All groups share one centre, and each spreads out both ways along 13 directions, with some noise.
Some rows, each with its group after it:
[-36  29 -14  11  -4  14  25 -17  -1 -24 -63 -43   9  49  -5  52  -8  52
  -5   9  33  -5] : Z130
[-21 -22  16  12  -1 -13 -42 -49  41  46 -25 -23 -16 -32  33  -3  41  27
 -39 -56 -32 -31] : Z464
[ 43  -2  -1  -3  -3 -21  -6   0 -12  -3  19 -29  -2  29 -26 -36 -34 -25
  -7  30  23  25] : Z55
[ 23  16  19  22  -5   4  15 -22  14   5  -2  -5 -23  -3 -47  16   1  46
  36  17  22 -33] : Z55
[ 24 -40  10  24  22  10 -18  -9   8 -29  18 -21   0 -24  -3 -21  13 -29
 -16 -11 -15 -16] : Z443
[-34 -40 -16   7  -9  21 -10 -34  31   9 -36 -22  46   6 -32  40   0  31
  -7  14  40   1] : Z464
[ 29 -40 -13 -32  12  -4  -9 -21  13  10 -10 -22 -13  57 -11 -55 -40   3
 -26 -25  11 -15] : Z130
[ -8  18 -18  36  20  -8   4  -7  -8  -9  -8 -10 -11 -44 -32 -34 -16  62
  51  13   0 -28] : Z55
[ 42 -55 -33  20 -28  -1 -12   6 -19 -33  21  23   5  -8 -46  17  41 -28
 -30 -11   8 -36] : Z443
[  7   0   7  -2 -13   5  -6 -15  20  10  -8  36  -5  -9 -30 -17  17  26
  38 -25  -9 -49] : Z55
[-42 -20 -20   9  31 -18 -19  -3 -18 -10   6 -20  -7 -38  34 -36   1   6
   8  21 -42   8] : Z464
[ 14  -2   2  -7  38  -4 -13 -32   7 -34 -31 -20   8  14 -22 -65 -15  -9
  18 -40  23  39] : Z443
[  8 -11  55 -14  -4  -1 -21  -5 -25  -9  18  27  13 -33  -4 -26  25  31
 -13 -12  17  28] : Z130
[ -5  35   6  24  24  16   7  -1  28  -2  20  23 -35 -37   4  16  23  46
 -34 -62  -2 -28] : Z464
[-33  23   5   5  12 -22  -8 -12 -11  22 -25   3   5  -8   7  50  53  12
  36  34 -11  32] : Z464
[ 25   9  -8  -6   3 -45 -57 -24 -32  52 -20 -11   1  37 -20  19 108  20
 -76  24  16  49] : Z130
[ 22   4  58  -3  28  55   9  -5  20 -34  -4  -5  14   3 -39   9   5   6
 -59  -8  43 -13] : Z443
[ 24 -14  51   5  -9  22   6 -25   8 -34   1   0  15  -5 -39  22  -3 -31
  31   4  30   1] : Z130
[ -1   9   3  11 -27  10  -2   7  20 -16  28  60 -13   1  11  23  33  -7
  34 -45  -7 -16] : Z55
[ -4  23  49 -19  42  37  20  18   2  48 -24  12  45 -44 -42  -5  14  84
 -56  23  21 -39] : Z464
[ 35 -62  24  -4 -20  46  14   5  34  -5  28  41   3 -40 -46 -38 -33  32
 -13 -54   6 -90] : Z443
[ 11  34  72  -7 -11   2  17  -7   8   2 -40  10   8  13  12  13  25  32
  27 -35  16   2] : Z55
[-20  55  21 -14 -66  23  -3 -41 -13 -18 -79  16  23  43 -10  50  18  -3
 -29 -17   7 -34] : Z464
[-10  -6 -40 -33 -32  20  21   2  14   6  31  34 -36  31  -2  25 -64 -16
 -26 -31   2 -15] : Z55
[-26 -22 -42  12  52   6 -28 -21  15  17 -33 -36  48 -13 -73 -27  -3  25
 -31  49  53  39] : Z443
[-20  39   2  22  40 -30  -8  -4 -27  40 -23  40  -2 -84 -28  27  91  84
  21 -13  -3  18] : Z55
[ -6  17  38  19  -1  12 -13 -25  10  -9   9 -15   3 -49  -6  -2 -34 -38
 -11  22 -13 -10] : Z443
[-19  -4  11  13 -17  14 -30 -60   6 -20  -6 -27  -6 -13 -69  -8 -27  63
 -27  48  38  -7] : Z130
[-34  80  20  24  -7  56  56 -16  65 -18  11 -13 -12  32 -25  62 -86  -7
  34  58  28 -29] : Z130
[  1  -4  11 -17  19  -5  19  -6  11   9  34 -14 -49  17  -7  31 -19  24
   9  36  16  18] : Z464
[-10   4 -14 -22  -2  15 -12  -7  -2   6  -3  10  10   9 -21 -27  -7  -5
 -28  29 -12 -29] : Z55
[-13  40  22   6  16 -19 -26 -33 -32 -29 -31  -2 -20 -16   5 -12  34  24
  -5 -23 -13  23] : Z130
[ 14 -40   2 -31  15   4 -20  28 -27  -2  26  27  32 -17 -22 -54  17   6
 -28  19  11   4] : Z464
[ 48 -29  62 -19  -1  28  28  -6  53  40 -26  -1  37  25 -52  30 -11   0
  29  -5  67  11] : Z443
[ 49 -39 -41   6  11  24  22 -15  33   6 -31 -30  -4   5 -73 -30 -54  38
 -49 -44  38 -78] : Z464
[  7 -51  29  11  -9 -21  -5   2  10   6   3 -10  17 -14  20   1  35  24
  53   6  10  11] : Z55
[  7  33  61   6   9  25  23  -6   9 -39   5 -14 -28  12  35  37  -6 -37
 -16  -5  -8  11] : Z130
[-27 -20 -37  -2   3 -32   6  25 -11  14 -11 -33   6  25  38   0   4  34
  46  33   4  37] : Z443
[-20  30 -30  49  30  23  37   6  38  -2  10   3 -24 -22 -17  89  23  43
   1 -12  32  17] : Z464
[ -3  84  64   3   7 -21   7 -46  16  13 -46 -29 -24   3   9  35  -9 -14
  49  -2 -10  14] : Z443
[  7  21  55   9  26  15  17  24 -15  -4   0 -14  -2  -9   8  38  41  56
 -45  14  29  10] : Z55
[ -8  94  20  52 -17 -33   6  -7 -14 -23 -41  -6 -16 -11  54  16  23 -24
  81 -40 -16  47] : Z464
[  3 -44   6 -15  46   8  -8   4  -2  12  26 -15  -5   3  -4  27  42  -5
 -49  47  10  24] : Z55
[-26 -47  16 -15  54  -6 -23 -29  29   9  11 -18 -27 -11  46  20  51 -13
   9 -27 -39  28] : Z464
[-56 -46 -49  20   8  -5  -9 -27  45  45  -4 -20 -11 -47   7 -11 -42  77
  48 -11 -16 -32] : Z464
[ 23 -12 -19  18 -51 -18 -25 -40  32  26   3  52 -43  11 -34  62  76  -5
   8 -73  -2 -31] : Z55
[  3  18 -36 -18  20 -11   9  15 -24 -19 -68 -37  24  84  23   3  40  23
 -45 -25  36  45] : Z130
[-15 -22 -54 -13 -10  16 -14   1 -49 -51  22  52  -4 -12 -52  -6  21  13
 -67  -7  -3 -26] : Z443
[-40  -6 -42  12   5  14   2 -29  22 -11 -11 -28  -4  27 -10  70 -13 -34
  -1  57 -18 -13] : Z55
[  4 -10   9  55  17 -18   1 -11  -3 -36   3 -43 -18 -48   2  -9  13  55
  52   9  12  -6] : Z55
[ 44   3   5  -2  -1  10   3 -33   7 -22 -72 -54  23  34 -52 -38 -53 -18
 -19 -22  30 -41] : Z464
[ -2   4  20 -15  30  -6  -1 -40   8  16 -46 -16  -9 -24 -57  15 -14  37
  39  22  15 -13] : Z130
[  3  12 -44  -1  15 -27   3  21 -45  22   6  -7   0 -37 -39 -31 -65  51
 -31  30  36  43] : Z130
[  4  -3   1 -11   1 -41  -2 -37 -31  -4 -64 -99 -38  42  41  15  -1  25
 -31  -3 -21 -11] : Z130
[ 32 -64 -24 -33 -21 -19   3  -5 -10  31  26  -1 -42  10 -31  47  -5   1
  16  45 -16 -55] : Z443
[ -4  14  14 -32  48  23  19  -9 -12 -56 -23   4 -14   2 -18  -9 -32  -4
  32 -22  11  15] : Z443
[ 22 -28  24  15 -19  -6 -26 -40  19  -5   0 -16  -3   9 -22   8  33 -49
   8   8   9 -19] : Z130
[ 41   3  48 -25  33 -30 -26 -31  14  50 -12   0 -12  24 -15  13  75 -25
  10  -9   6  44] : Z443
[  8 -19   3 -31   2  12 -14 -19 -13 -37  10  17 -14   1 -32 -64 -47   5
 -17 -26   7  -6] : Z443
[-24 -43  15   1  23 -11  -9 -29  14   2  -8 -58 -19 -10  28  39  13  10
   8  25 -18   7] : Z55
[-10   7  42 -18 -21  10 -25 -24  18  22   9  29  19  16 -25 -31  12  61
  11  20  33   6] : Z130
[ -3  16  21 -23 -15 -17  15  13 -36  29 -16 -47 -23  27  49   0 -34  69
 -39  21   5  17] : Z130
[ 13  -2  18 -48  21  -7 -38 -24 -34 -14 -37   3  -7   4   1 -36  45 -30
 -43 -23 -59 -49] : Z464
[-29 -41 -51  -8  27 -20  -9  17 -11   8  -4 -19  23  15  20 -27  -3   8
  15  21  17  75] : Z443

New rows. What belongs after each?
[ 58 -35 -28  17  46  18  36  44  11  19 -55 -28  58  -5 -53  -6  19  36
 -36 -26  47 -43] : Z464
[-48 -34  58 -52 -28  14 -42 -35  -8  36 -32  24  84 -21 -24 -39  -3  44
  16  57  20  20] : Z464
[-52  25 -26   1   0  36   1 -19  -1 -24  -1   1   4 -18 -23 -12 -62  45
 -50  22  12 -11] : Z443
[-25 -29  16 -23  28  27  17  -3  34  31  -5  -1  20 -13 -23   0 -39  39
  16   8  20  -3] : Z443
[-15  15  -8  45 -44  33  12  17   3 -33   7  14  20 -18   2   7  10  54
 -58 -33  19 -46] : Z443
[-48  14  -5 -12  -1  11  22  43 -31 -21 -28 -16  58 -16  42 -33 -61  27
   4  21   8  41] : Z55
[ 10   9  11 -46  14  -3 -31 -40 -38 -11   3  24 -34  -7 -48 -39 -13  -6
 -38   8 -15  -4] : Z443
[ 15  29  31 -18  44   9  38  28 -21 -23 -45  -1  21  22  -3  46  49 -24
  29  12  12  24] : Z464
[  8 -27 -22   1   8  18  21  16  -6 -33  -2 -10   2  25 -17  14  -1  35
  -9   1  28 -13] : Z443
[ -3   5 -17 -51 -46  17  16 -13  22  65  -5  77 -39  41 -18 112  19  16
 -57 -67  23   4] : Z55
[ -7  -6  10 -26 -16   0 -10  -9  -2   4  10  20  -8  -2  -2  -3 -33  -5
   1  -6  -4   7] : Z443
[ 31   5  21   4 -46 -43 -38 -45  -7  25   4 -18 -32   3  -1 -28   3  -9
 -16  -5 -15 -13] : Z443
[  8  30   9 -47  65 -11  14  26 -24  26 -21   9  -1  17   9 -21  22  13
 -11 -10   0  42] : Z130
[-18   8 -30   4   0  22 -25   0  41  18  46  52  11  -6 -41 -48 -13  17
   5  17  11  -8] : Z130
[ 52   7 -25   9   3  13  28   8  -3 -39 -47   4  31  22 -96 -15 -32 -13
  12 -21  66 -15] : Z464
[-11  26 -71  40 -22 -34  -7 -42   5  -9   6  -4 -57  13 -40  45 -13   3
  41  11  10   6] : Z464
[-47  22  44 -20  15  40  33 -17  14 -37 -12  -8  -9   0  23  18 -56  23
  25   7  -5  -3] : Z464
[  68  -11   26   -5 -100  -19   -8   -2   24   43   38   55   -8   59
  -14  -19   15    3   24  -29   21  -33] : Z55
[  4  17  19 -17  12  -4  -7 -37  14  47 -20  22  -9   0 -42  38  10  -5
  11  12   6   7] : Z443
[  6 -55 -65  26 -14   1  14   9  10  -7  -5 -13  15   8 -15  31  13   7
  15   7  24 -13] : Z443
[ 10 -60 -19 -20 -68 -19   7 -10  19 -11  10  -3 -19  81  34  38  -9 -21
  49 -19  20  29] : Z464
[ 31 -20   6  14 -24  -2  -2  17   0   7   7  14  12   0  -9  17  55   7
  -2 -14   8 -14] : Z443
[ -3 -18  56 -28  28  43  14 -43  42 -54 -32 -39 -11  37   7  11 -39 -37
   1 -34  -2 -35] : Z55
[  7  14  -6  23  10  15  10  20 -27 -83   2   0  -3  -4  13 -30  18  39
 -26 -42  -2 -11] : Z443
[ 54 -22  35  -1  21  19  20 -30  32 -49  24  -6 -59  18 -40 -16 -36 -24
  32 -46  15 -28] : Z55
[-60 -25 -51   2  73 -11   9   7   1  27  13   3 -41 -52  20  25  26  61
  42  22 -48 -18] : Z464
[ 29  -8   4  28 -17 -37 -18 -58  18   9 -11 -31 -72  -6 -24  24   9  35
  13 -45   4 -14] : Z55
[-19  -8  -8   5  29 -10   7   3 -17  -1 -20 -38  10 -29  -9  15 -17  39
  10  28  23  34] : Z55
[-14  46   6 -16 -12 -19 -10   9 -26  28   7 -17 -26  19  39 -38 -19  56
 -53  -7 -14  22] : Z130
[ -8  26  14  14  17 -37  24   8 -19  16 -37 -39   6   5   5  59  31 -16
 103  67   5  45] : Z443
[ 39 -19  -4  -4 -31 -31 -12  -4  -3  17   6 -21 -14  23 -15  -4 -26  -6
  -3  -3  32  30] : Z55
[-11   9  -2 -31  75  40  -8   9 -12 -14   9  21  10  -2 -31   3  20 -18
 -69  30 -13   2] : Z55
[ 15 -11  33  10 -24 -11 -25 -17  -4 -14   7 -25   5   7  21  14  49 -25
  -2   8  -4   7] : Z130
[-24  25 -26  -4  10 -12 -17 -27 -11 -38  14  28 -53 -32   6 -19 -12  -3
  38 -27 -40 -10] : Z464
[ 10 -32  24 -27   9   6  25  18  27  29  12  23   0  -4  10   7  -8  24
  42  -5   2  -7] : Z443
[-25  29 -12   2 -53 -35 -17   1 -29  13   4 -30 -10  13  43  31 -25 -17
   9  68 -13  33] : Z443
[ 14 -42   3   7 -13 -10  -3 -15   0   2   8 -38 -32 -13   5   9  -7  60
 -35 -25  20   2] : Z55
[  6  59  35  74   3 -20 -14  17 -39 -22 -39  14  44 -68  -6 -47 106 102
  37 -20   6 -15] : Z55
[ 29 -15   1  15  43  13   2   7   7  -3 -27 -31  30 -28 -45 -28  -1  13
 -37  -6  30  -9] : Z464
[-44 -18  31 -28  37   9 -12  12 -25  -3 -40   2  63 -38  33 -50  17  29
  12 -14 -20  23] : Z55
[ -4 -23 -42  -3  52  34  -5  -4  -7 -72  -1  43 -18 -20 -44 -24  26  -9
 -26 -61 -10 -21] : Z443
[-18  15  26  -6 -14  38  35  14  -5 -15  21  44 -22 -30 -16  19 -25  82
 -20  -2  -7 -75] : Z443
[ -3  64  36  29 -13   2   5 -22  -8 -30 -27   6  -6 -38 -21   7   4   8
  19  -7  -6 -14] : Z443
[ -8   3 -36  36  -1 -10 -13 -34  24 -26   6  -5 -42 -10   5  10   9  -9
   5 -51 -11   6] : Z464
[-12 -18 -26 -41  15  -8   0   5  -7  32 -27   5  23  48 -15 -36  -7  69
  15   2  41  50] : Z443
[-29  -3  -6  -2   9  19   6  -4  29  -3  -8 -30   8  37  18  -4  -6  13
   7  32 -11 -17] : Z130
[ 10 -28 -52 -12  26 -53  -9  23 -76   4 -30 -34   9 -28   5 -58 -21  45
 -15 -18   6  48] : Z130
[ 26 -73 -32  18  -8  14   2  28  30 -45  27 -41   2  46  46 -24  20  -9
 -52 -63  14   0] : Z443
[-49 -49 -37  22  -7   6 -34 -39  20   6  -6 -40   8 -30 -17 -25 -28  32
 -32  24  -3 -18] : Z464
[ -7 -15  75 -70  96  51  20  -3  -9 -23 -43  -5  11 -28 -13 -39 -24  42
 -41 -44  18  13] : Z55
[ 23  -6  27  20  18 -13  -3  -2  11 -17  -3  29  16 -15 -22   6  60 -23
 113  -2   3  15] : Z55
[ -5  27 -28  11  22  -4   2  42 -34  -5   2  42  19  -4  23  22  87   2
 -37 -21  10  57] : Z130
[ 12 -57 -38 -26  -7  26   6  15 -17 -35  19  22  20  31 -35  19 -26 -40
 -39  13  40  22] : Z443
[-11 -19 -21 -11  -8  22  -2  -4  16  -8  21  25 -14  30  -4  51  12 -50
 -13   7  -6  -4] : Z55
